The rows are grouped in 4 different ways at once. Each group adds its own fixed numbers to the row, and there is some noise. The rows also spread widely along 12 directions, which tell nothing about the answers.
In the rows, 100 means zero.
Some rows, each with its group in each grouping after it:
99; 97; 107; 107; 89; 102; 115; 96; 83; 121; 110; 97; 95; 92; 94; 117; 97; 106; 88; 116; 101; 99; 107; 102; 120; 106 -> dol (2) J_748 J_406
93; 107; 135; 113; 84; 92; 129; 96; 103; 107; 124; 85; 74; 82; 77; 104; 70; 114; 89; 116; 106; 114; 82; 119; 138; 90 -> vit (0) J_820 J_703
95; 114; 119; 83; 80; 102; 97; 82; 112; 107; 130; 99; 102; 108; 79; 101; 112; 122; 83; 104; 117; 91; 81; 100; 103; 92 -> defud (0) J_148 J_259
103; 119; 105; 88; 85; 94; 101; 105; 95; 97; 116; 113; 86; 102; 94; 117; 103; 101; 80; 118; 118; 103; 88; 89; 116; 94 -> defud (1) J_820 J_934
104; 93; 92; 86; 85; 99; 94; 107; 105; 97; 107; 95; 102; 138; 76; 107; 82; 114; 110; 86; 92; 83; 100; 106; 92; 89 -> pema (2) J_593 J_904
99; 112; 143; 95; 106; 125; 77; 88; 73; 117; 105; 108; 125; 77; 110; 109; 119; 105; 91; 97; 85; 89; 121; 114; 90; 114 -> kog (3) J_593 J_406
105; 102; 84; 100; 92; 91; 94; 104; 108; 91; 86; 102; 98; 111; 100; 95; 95; 109; 93; 104; 110; 98; 85; 96; 94; 97 -> zosaz (3) J_538 J_682
108; 106; 132; 102; 101; 100; 79; 103; 123; 71; 82; 100; 132; 117; 82; 83; 100; 105; 93; 88; 89; 80; 85; 115; 67; 90 -> zosaz (1) J_538 J_682
117; 104; 111; 90; 86; 105; 73; 75; 96; 117; 108; 109; 123; 101; 102; 98; 134; 104; 104; 82; 104; 76; 117; 110; 79; 111 -> dol (2) J_748 J_904
108; 104; 83; 100; 89; 61; 118; 83; 87; 103; 106; 103; 89; 92; 75; 102; 132; 116; 90; 114; 137; 95; 84; 126; 107; 109 -> kog (0) J_592 J_934
119; 125; 142; 83; 76; 103; 85; 113; 85; 112; 116; 145; 108; 89; 108; 106; 121; 96; 90; 106; 109; 93; 133; 101; 103; 108 -> vit (1) J_148 J_703
99; 121; 91; 115; 95; 103; 115; 129; 111; 109; 90; 107; 106; 102; 102; 120; 83; 95; 77; 121; 106; 105; 95; 60; 118; 106 -> pema (1) J_592 J_259
111; 102; 95; 92; 65; 73; 115; 101; 124; 123; 120; 107; 106; 118; 75; 93; 106; 121; 92; 116; 137; 90; 95; 103; 120; 113 -> pema (3) J_593 J_934
104; 124; 105; 85; 100; 112; 103; 97; 119; 84; 108; 87; 95; 117; 94; 102; 93; 112; 104; 89; 107; 105; 69; 80; 102; 99 -> pema (3) J_538 J_259
99; 107; 121; 123; 95; 93; 74; 107; 92; 107; 93; 106; 90; 112; 113; 96; 70; 96; 95; 129; 90; 111; 107; 134; 88; 88 -> kog (3) J_592 J_682
107; 104; 106; 97; 99; 95; 98; 80; 99; 92; 93; 108; 85; 80; 115; 98; 103; 84; 96; 76; 110; 89; 98; 99; 105; 97 -> defud (2) J_592 J_904
99; 124; 107; 123; 106; 113; 102; 82; 116; 122; 137; 69; 100; 108; 91; 123; 104; 83; 104; 94; 94; 89; 102; 103; 103; 120 -> zosaz (1) J_820 J_259
82; 108; 125; 104; 101; 105; 117; 105; 86; 94; 116; 90; 99; 101; 75; 135; 98; 105; 84; 117; 88; 96; 97; 114; 111; 87 -> defud (2) J_592 J_904
104; 92; 120; 109; 93; 94; 100; 88; 82; 105; 97; 105; 89; 85; 102; 94; 94; 106; 100; 100; 103; 100; 102; 129; 100; 96 -> kog (2) J_748 J_259
85; 110; 107; 103; 88; 97; 114; 97; 117; 98; 96; 112; 80; 97; 110; 93; 59; 87; 82; 95; 113; 97; 79; 75; 125; 80 -> kog (2) J_748 J_259
97; 92; 89; 98; 97; 93; 122; 75; 77; 106; 109; 90; 105; 66; 86; 117; 133; 116; 79; 102; 116; 92; 88; 99; 113; 109 -> defud (2) J_820 J_934
99; 120; 119; 90; 84; 133; 88; 92; 94; 105; 116; 77; 99; 96; 110; 112; 89; 125; 93; 109; 94; 114; 76; 85; 112; 96 -> defud (3) J_748 J_682
102; 103; 87; 121; 85; 92; 127; 83; 124; 121; 94; 91; 109; 63; 108; 95; 101; 104; 75; 98; 125; 97; 85; 67; 129; 115 -> zosaz (2) J_820 J_703
112; 102; 99; 117; 82; 88; 107; 83; 130; 114; 103; 77; 115; 107; 82; 98; 105; 114; 97; 106; 110; 98; 85; 107; 103; 108 -> dol (2) J_820 J_904
91; 109; 110; 103; 92; 123; 86; 105; 106; 107; 98; 100; 105; 103; 116; 112; 67; 97; 87; 93; 83; 95; 101; 74; 105; 83 -> pema (2) J_748 J_904
111; 117; 117; 115; 100; 97; 109; 91; 125; 96; 101; 84; 112; 99; 94; 96; 105; 103; 101; 92; 105; 96; 91; 101; 93; 112 -> pema (2) J_148 J_259
125; 109; 104; 111; 84; 88; 89; 110; 107; 102; 95; 82; 117; 131; 81; 99; 100; 127; 114; 118; 94; 106; 97; 136; 82; 113 -> kog (3) J_148 J_682
106; 121; 81; 102; 96; 104; 104; 83; 136; 105; 99; 84; 107; 96; 110; 106; 100; 95; 93; 78; 111; 94; 75; 64; 114; 113 -> zosaz (3) J_148 J_904
100; 137; 97; 106; 109; 106; 100; 82; 128; 87; 108; 78; 92; 102; 103; 98; 85; 90; 102; 79; 105; 93; 71; 73; 102; 102 -> pema (0) J_748 J_703
111; 92; 87; 95; 94; 67; 117; 88; 65; 96; 112; 108; 60; 101; 79; 107; 121; 108; 106; 113; 126; 105; 98; 138; 102; 99 -> dol (2) J_592 J_259
97; 108; 75; 82; 83; 85; 116; 120; 74; 102; 105; 115; 98; 115; 78; 133; 103; 112; 84; 118; 110; 90; 95; 89; 115; 96 -> kog (0) J_592 J_934
107; 123; 76; 95; 107; 99; 90; 88; 104; 96; 110; 94; 82; 116; 98; 110; 110; 100; 100; 102; 110; 103; 82; 91; 90; 104 -> vit (3) J_820 J_406
93; 113; 103; 97; 105; 115; 86; 79; 92; 91; 95; 74; 84; 94; 100; 102; 81; 129; 88; 104; 94; 120; 55; 89; 103; 85 -> kog (0) J_593 J_406
114; 127; 108; 101; 107; 94; 127; 99; 101; 90; 101; 86; 116; 92; 84; 117; 122; 86; 105; 74; 103; 76; 103; 102; 110; 129 -> kog (0) J_148 J_682
115; 101; 94; 106; 96; 97; 109; 76; 135; 94; 98; 58; 121; 114; 70; 85; 97; 124; 114; 85; 103; 95; 55; 102; 96; 112 -> dol (3) J_592 J_259
116; 115; 139; 124; 80; 106; 89; 95; 116; 132; 104; 95; 124; 96; 110; 101; 95; 97; 96; 111; 91; 98; 118; 113; 107; 123 -> kog (1) J_538 J_934
106; 101; 108; 130; 108; 107; 92; 67; 107; 127; 103; 79; 104; 79; 114; 88; 97; 94; 108; 86; 96; 95; 106; 115; 94; 121 -> pema (3) J_592 J_259
102; 93; 100; 108; 94; 85; 103; 97; 132; 92; 81; 105; 123; 105; 74; 82; 94; 108; 76; 95; 112; 77; 77; 91; 97; 94 -> zosaz (1) J_748 J_406
120; 112; 53; 103; 96; 94; 91; 101; 75; 109; 117; 79; 92; 137; 76; 130; 127; 109; 113; 115; 100; 99; 106; 113; 81; 117 -> dol (1) J_820 J_682
107; 104; 119; 97; 110; 89; 104; 54; 124; 90; 108; 81; 97; 93; 81; 71; 109; 100; 107; 67; 116; 84; 71; 120; 100; 110 -> dol (3) J_593 J_406

New rows. What belongs after each?
100; 110; 99; 115; 100; 95; 80; 71; 114; 107; 88; 88; 104; 95; 106; 85; 109; 118; 82; 112; 113; 107; 73; 97; 84; 101 -> kog (2) J_593 J_406
102; 93; 107; 118; 103; 111; 59; 72; 102; 107; 80; 89; 96; 92; 125; 85; 79; 112; 97; 107; 82; 118; 83; 114; 80; 84 -> dol (3) J_538 J_904
124; 104; 99; 105; 93; 109; 89; 95; 87; 105; 89; 80; 114; 96; 94; 107; 109; 126; 108; 95; 87; 108; 90; 106; 90; 117 -> kog (1) J_148 J_259
100; 126; 97; 110; 93; 88; 99; 103; 87; 111; 106; 112; 89; 101; 113; 127; 111; 93; 82; 132; 110; 111; 108; 98; 102; 104 -> kog (2) J_148 J_934
114; 127; 140; 105; 88; 114; 100; 77; 118; 117; 120; 91; 94; 75; 115; 101; 103; 87; 95; 87; 112; 106; 93; 91; 129; 112 -> dol (1) J_820 J_904
104; 122; 126; 92; 89; 91; 88; 91; 113; 91; 107; 106; 110; 112; 93; 97; 107; 104; 92; 102; 111; 93; 86; 106; 89; 97 -> kog (2) J_593 J_934
118; 103; 84; 102; 84; 104; 99; 94; 97; 127; 106; 92; 95; 109; 104; 107; 93; 107; 108; 104; 102; 99; 106; 95; 114; 121 -> dol (3) J_748 J_406
105; 90; 92; 104; 82; 88; 78; 85; 120; 110; 82; 108; 105; 100; 110; 73; 74; 111; 86; 108; 107; 101; 78; 89; 98; 88 -> dol (3) J_593 J_934
98; 111; 87; 116; 100; 122; 97; 84; 77; 122; 104; 64; 101; 70; 112; 130; 96; 128; 81; 125; 87; 129; 71; 75; 117; 104 -> dol (0) J_820 J_934
114; 90; 138; 118; 88; 117; 106; 62; 93; 137; 117; 62; 103; 57; 102; 92; 92; 119; 110; 85; 90; 105; 96; 120; 126; 124 -> dol (0) J_593 J_259
94; 102; 95; 130; 99; 133; 105; 78; 82; 147; 104; 64; 106; 68; 126; 122; 86; 103; 96; 97; 77; 109; 106; 79; 120; 125 -> kog (2) J_593 J_259
97; 98; 95; 89; 120; 105; 103; 68; 48; 99; 107; 97; 98; 49; 96; 108; 160; 116; 86; 92; 116; 96; 93; 112; 90; 114 -> vit (3) J_593 J_682
103; 100; 128; 122; 94; 101; 124; 101; 105; 116; 98; 88; 129; 87; 91; 117; 94; 96; 92; 108; 85; 90; 111; 104; 117; 117 -> dol (2) J_538 J_934
94; 102; 76; 96; 75; 97; 107; 98; 112; 121; 109; 101; 106; 100; 83; 100; 107; 139; 70; 132; 127; 113; 67; 76; 110; 96 -> vit (3) J_820 J_259
111; 108; 108; 73; 79; 86; 68; 77; 111; 110; 131; 132; 85; 117; 103; 85; 116; 90; 103; 76; 131; 75; 111; 123; 88; 93 -> zosaz (3) J_820 J_904
107; 109; 112; 133; 82; 103; 65; 110; 113; 142; 103; 114; 106; 119; 120; 99; 75; 96; 87; 132; 89; 105; 130; 105; 83; 103 -> pema (1) J_148 J_259
103; 108; 98; 84; 81; 103; 85; 93; 71; 118; 124; 100; 78; 99; 102; 116; 103; 129; 89; 119; 112; 113; 93; 100; 108; 96 -> pema (0) J_593 J_934
112; 109; 105; 122; 76; 89; 117; 86; 128; 136; 114; 94; 97; 84; 93; 91; 106; 110; 85; 118; 131; 107; 91; 89; 127; 123 -> vit (1) J_593 J_259
109; 120; 93; 69; 86; 98; 98; 84; 91; 87; 112; 105; 83; 108; 98; 102; 111; 110; 107; 76; 116; 96; 84; 89; 103; 98 -> kog (2) J_148 J_703
111; 112; 108; 96; 81; 95; 103; 109; 99; 107; 111; 116; 100; 106; 98; 105; 102; 93; 95; 100; 112; 89; 114; 102; 103; 103 -> vit (2) J_820 J_682
102; 110; 97; 91; 88; 95; 104; 114; 98; 96; 95; 106; 99; 112; 86; 117; 87; 108; 92; 102; 101; 93; 92; 94; 110; 94 -> kog (0) J_593 J_904
112; 99; 88; 119; 88; 92; 83; 90; 103; 136; 103; 99; 116; 109; 96; 100; 111; 108; 98; 118; 100; 90; 115; 109; 83; 118 -> dol (0) J_593 J_259
82; 92; 87; 79; 81; 89; 122; 79; 121; 97; 114; 101; 70; 108; 80; 80; 59; 103; 91; 72; 128; 88; 59; 88; 135; 76 -> kog (3) J_820 J_259
98; 95; 53; 111; 98; 101; 108; 96; 94; 122; 91; 97; 89; 93; 115; 116; 84; 96; 89; 104; 98; 99; 100; 70; 114; 109 -> defud (3) J_148 J_259
102; 110; 92; 108; 101; 84; 118; 69; 111; 99; 101; 91; 97; 68; 103; 102; 124; 100; 78; 93; 125; 99; 74; 86; 112; 108 -> zosaz (2) J_148 J_934
107; 114; 86; 92; 96; 96; 94; 99; 78; 99; 107; 113; 82; 112; 105; 117; 109; 94; 104; 97; 108; 97; 106; 103; 92; 100 -> kog (2) J_820 J_259
98; 91; 96; 71; 82; 104; 94; 80; 80; 110; 123; 96; 113; 104; 72; 111; 109; 126; 92; 87; 96; 79; 91; 103; 101; 93 -> dol (0) J_148 J_934
127; 110; 135; 71; 65; 99; 98; 115; 95; 112; 113; 124; 130; 107; 82; 108; 131; 121; 105; 94; 116; 82; 121; 124; 107; 118 -> kog (3) J_820 J_904
110; 89; 96; 109; 91; 93; 110; 98; 96; 108; 88; 96; 102; 86; 88; 103; 106; 121; 83; 112; 108; 103; 92; 103; 112; 110 -> zosaz (1) J_538 J_406
97; 114; 131; 97; 97; 108; 95; 87; 96; 103; 117; 97; 108; 101; 88; 109; 112; 108; 85; 111; 102; 98; 96; 109; 97; 98 -> dol (2) J_820 J_406
104; 118; 137; 110; 99; 108; 95; 81; 100; 119; 109; 111; 107; 75; 114; 97; 109; 78; 91; 83; 103; 87; 116; 105; 107; 115 -> kog (1) J_148 J_259
138; 95; 95; 86; 62; 79; 87; 129; 98; 99; 82; 121; 100; 132; 91; 94; 78; 117; 111; 106; 106; 98; 103; 108; 104; 103 -> kog (1) J_593 J_934
91; 101; 89; 114; 121; 84; 116; 73; 126; 81; 80; 85; 104; 90; 88; 80; 76; 80; 99; 63; 96; 77; 74; 97; 101; 98 -> kog (3) J_148 J_703
96; 103; 81; 120; 106; 73; 76; 40; 117; 120; 115; 90; 92; 115; 89; 78; 132; 96; 94; 94; 123; 79; 99; 134; 62; 108 -> kog (2) J_148 J_406
113; 135; 126; 95; 115; 110; 105; 87; 116; 47; 101; 55; 96; 110; 84; 102; 97; 110; 114; 81; 93; 114; 44; 102; 90; 92 -> dol (2) J_820 J_682
126; 121; 125; 102; 80; 84; 107; 113; 113; 99; 100; 107; 109; 117; 92; 111; 108; 96; 110; 99; 107; 95; 114; 119; 104; 115 -> kog (2) J_148 J_904
116; 120; 116; 118; 93; 89; 79; 103; 111; 106; 94; 113; 123; 92; 107; 97; 125; 113; 86; 133; 111; 107; 103; 115; 78; 111 -> zosaz (3) J_820 J_703
105; 109; 114; 98; 94; 113; 93; 89; 102; 98; 87; 104; 115; 81; 115; 92; 90; 102; 92; 88; 94; 93; 91; 77; 103; 96 -> dol (2) J_748 J_703
111; 99; 69; 100; 102; 86; 102; 82; 77; 102; 102; 96; 77; 96; 96; 114; 129; 106; 95; 104; 117; 97; 101; 109; 94; 112 -> defud (2) J_820 J_406
118; 104; 113; 80; 89; 94; 99; 104; 85; 84; 104; 114; 85; 102; 86; 99; 103; 106; 102; 94; 112; 101; 87; 108; 104; 92 -> dol (1) J_820 J_259
116; 107; 109; 101; 80; 101; 69; 76; 113; 114; 114; 96; 106; 108; 107; 87; 101; 113; 101; 96; 104; 99; 92; 108; 82; 97 -> vit (2) J_820 J_934
93; 115; 106; 97; 92; 102; 89; 88; 95; 110; 111; 108; 91; 97; 104; 114; 110; 104; 82; 115; 110; 103; 94; 96; 104; 91 -> dol (0) J_538 J_904
101; 101; 106; 100; 96; 83; 110; 82; 144; 88; 108; 86; 120; 111; 69; 85; 95; 100; 96; 78; 113; 73; 70; 109; 100; 99 -> zosaz (3) J_820 J_934
99; 111; 128; 108; 77; 114; 108; 112; 89; 128; 118; 110; 90; 88; 120; 123; 80; 94; 87; 114; 98; 106; 118; 90; 130; 102 -> zosaz (2) J_592 J_259
90; 116; 88; 102; 68; 114; 110; 89; 89; 153; 135; 88; 88; 103; 102; 129; 104; 123; 79; 132; 118; 111; 101; 79; 135; 114 -> kog (2) J_748 J_406
108; 84; 89; 104; 82; 101; 83; 66; 87; 128; 99; 94; 107; 75; 102; 79; 119; 121; 87; 95; 115; 93; 94; 103; 97; 108 -> dol (1) J_748 J_682
103; 88; 95; 109; 74; 90; 99; 96; 66; 123; 103; 107; 59; 76; 112; 104; 94; 140; 79; 149; 121; 143; 87; 108; 117; 87 -> vit (2) J_593 J_259
104; 102; 115; 99; 97; 97; 97; 103; 96; 90; 83; 105; 98; 103; 98; 98; 81; 106; 93; 99; 96; 99; 93; 103; 101; 93 -> kog (2) J_593 J_406
106; 113; 114; 112; 88; 90; 110; 94; 104; 112; 102; 96; 114; 86; 94; 109; 104; 109; 85; 112; 107; 99; 95; 105; 114; 111 -> kog (0) J_148 J_934
109; 107; 105; 89; 100; 76; 112; 69; 106; 79; 123; 95; 77; 106; 73; 94; 128; 97; 108; 81; 129; 81; 87; 132; 91; 102 -> defud (2) J_820 J_259
93; 115; 123; 114; 107; 96; 122; 83; 117; 106; 110; 91; 112; 83; 87; 99; 106; 88; 92; 90; 110; 85; 91; 109; 112; 114 -> kog (3) J_820 J_259
117; 113; 108; 110; 97; 109; 97; 97; 94; 105; 100; 87; 107; 82; 104; 115; 109; 112; 98; 100; 97; 105; 93; 101; 98; 114 -> zosaz (0) J_820 J_259
113; 112; 100; 106; 85; 121; 103; 66; 102; 138; 119; 72; 100; 66; 112; 103; 119; 130; 91; 103; 118; 120; 81; 83; 124; 129 -> vit (3) J_820 J_406
101; 114; 116; 109; 103; 101; 102; 86; 113; 107; 105; 91; 110; 86; 95; 104; 107; 97; 90; 86; 101; 86; 101; 103; 102; 107 -> pema (0) J_148 J_904
90; 108; 106; 92; 106; 111; 92; 97; 71; 101; 116; 100; 79; 112; 100; 121; 82; 93; 107; 93; 81; 98; 105; 117; 100; 91 -> kog (3) J_148 J_259
121; 115; 108; 95; 90; 93; 105; 98; 90; 97; 98; 110; 91; 83; 107; 105; 103; 91; 101; 87; 113; 99; 99; 101; 117; 113 -> kog (1) J_820 J_934
114; 107; 105; 85; 114; 96; 83; 93; 67; 63; 90; 112; 85; 94; 107; 110; 106; 91; 107; 84; 92; 99; 92; 112; 80; 86 -> dol (2) J_820 J_934
108; 119; 130; 87; 93; 112; 85; 93; 110; 92; 101; 109; 102; 93; 105; 94; 97; 102; 84; 85; 108; 97; 82; 87; 105; 95 -> zosaz (1) J_592 J_406
111; 105; 104; 86; 70; 106; 98; 90; 111; 122; 104; 107; 113; 96; 103; 89; 101; 118; 97; 92; 120; 91; 90; 87; 115; 111 -> kog (3) J_748 J_259
113; 133; 105; 105; 86; 101; 85; 91; 116; 100; 106; 86; 97; 112; 102; 98; 109; 111; 92; 119; 117; 118; 72; 88; 96; 104 -> dol (1) J_592 J_682
99; 131; 143; 94; 89; 108; 100; 88; 96; 102; 136; 92; 98; 92; 88; 112; 126; 107; 86; 105; 116; 100; 90; 113; 109; 104 -> zosaz (1) J_592 J_682
117; 151; 156; 107; 105; 117; 67; 85; 113; 92; 107; 97; 114; 96; 122; 95; 116; 82; 102; 86; 94; 100; 101; 109; 79; 113 -> kog (1) J_148 J_682
107; 96; 102; 100; 79; 76; 105; 93; 116; 106; 101; 96; 80; 107; 82; 79; 91; 135; 88; 123; 132; 116; 73; 114; 113; 97 -> pema (3) J_593 J_406
98; 120; 110; 95; 119; 112; 85; 77; 77; 86; 106; 91; 98; 87; 100; 112; 110; 100; 99; 87; 82; 97; 91; 103; 84; 95 -> dol (0) J_148 J_703
118; 79; 84; 139; 99; 78; 104; 94; 94; 111; 63; 93; 119; 61; 96; 94; 108; 121; 78; 123; 97; 114; 87; 106; 96; 112 -> vit (1) J_148 J_934
130; 109; 100; 82; 82; 96; 84; 98; 115; 80; 84; 94; 118; 109; 95; 88; 106; 135; 102; 102; 109; 107; 65; 91; 90; 104 -> defud (3) J_593 J_934
93; 123; 103; 113; 104; 100; 96; 90; 107; 101; 109; 85; 91; 110; 94; 105; 96; 92; 90; 105; 105; 98; 84; 98; 100; 102 -> kog (1) J_593 J_682
93; 116; 151; 112; 80; 116; 68; 56; 96; 148; 142; 105; 82; 79; 135; 93; 108; 96; 85; 115; 113; 104; 122; 115; 101; 104 -> defud (2) J_593 J_259
90; 124; 118; 120; 114; 125; 82; 63; 87; 130; 121; 77; 105; 72; 114; 121; 124; 91; 89; 97; 90; 100; 105; 101; 100; 118 -> kog (1) J_593 J_904
114; 108; 113; 110; 81; 95; 102; 108; 104; 117; 123; 96; 103; 123; 81; 122; 102; 100; 110; 110; 96; 92; 122; 128; 99; 109 -> vit (2) J_820 J_904
109; 126; 113; 122; 100; 86; 100; 108; 137; 97; 86; 104; 124; 115; 89; 93; 102; 89; 88; 113; 110; 92; 90; 93; 88; 112 -> kog (1) J_593 J_259
89; 121; 147; 120; 98; 138; 97; 93; 85; 135; 124; 78; 135; 72; 95; 129; 118; 117; 78; 123; 81; 107; 105; 100; 107; 118 -> kog (1) J_820 J_259
114; 118; 127; 97; 81; 87; 120; 105; 140; 95; 110; 105; 109; 116; 79; 90; 83; 90; 101; 87; 116; 81; 88; 97; 118; 103 -> dol (0) J_820 J_259
121; 101; 63; 93; 98; 70; 107; 97; 124; 84; 81; 124; 69; 110; 110; 73; 79; 72; 113; 61; 133; 82; 92; 87; 104; 103 -> pema (3) J_820 J_259
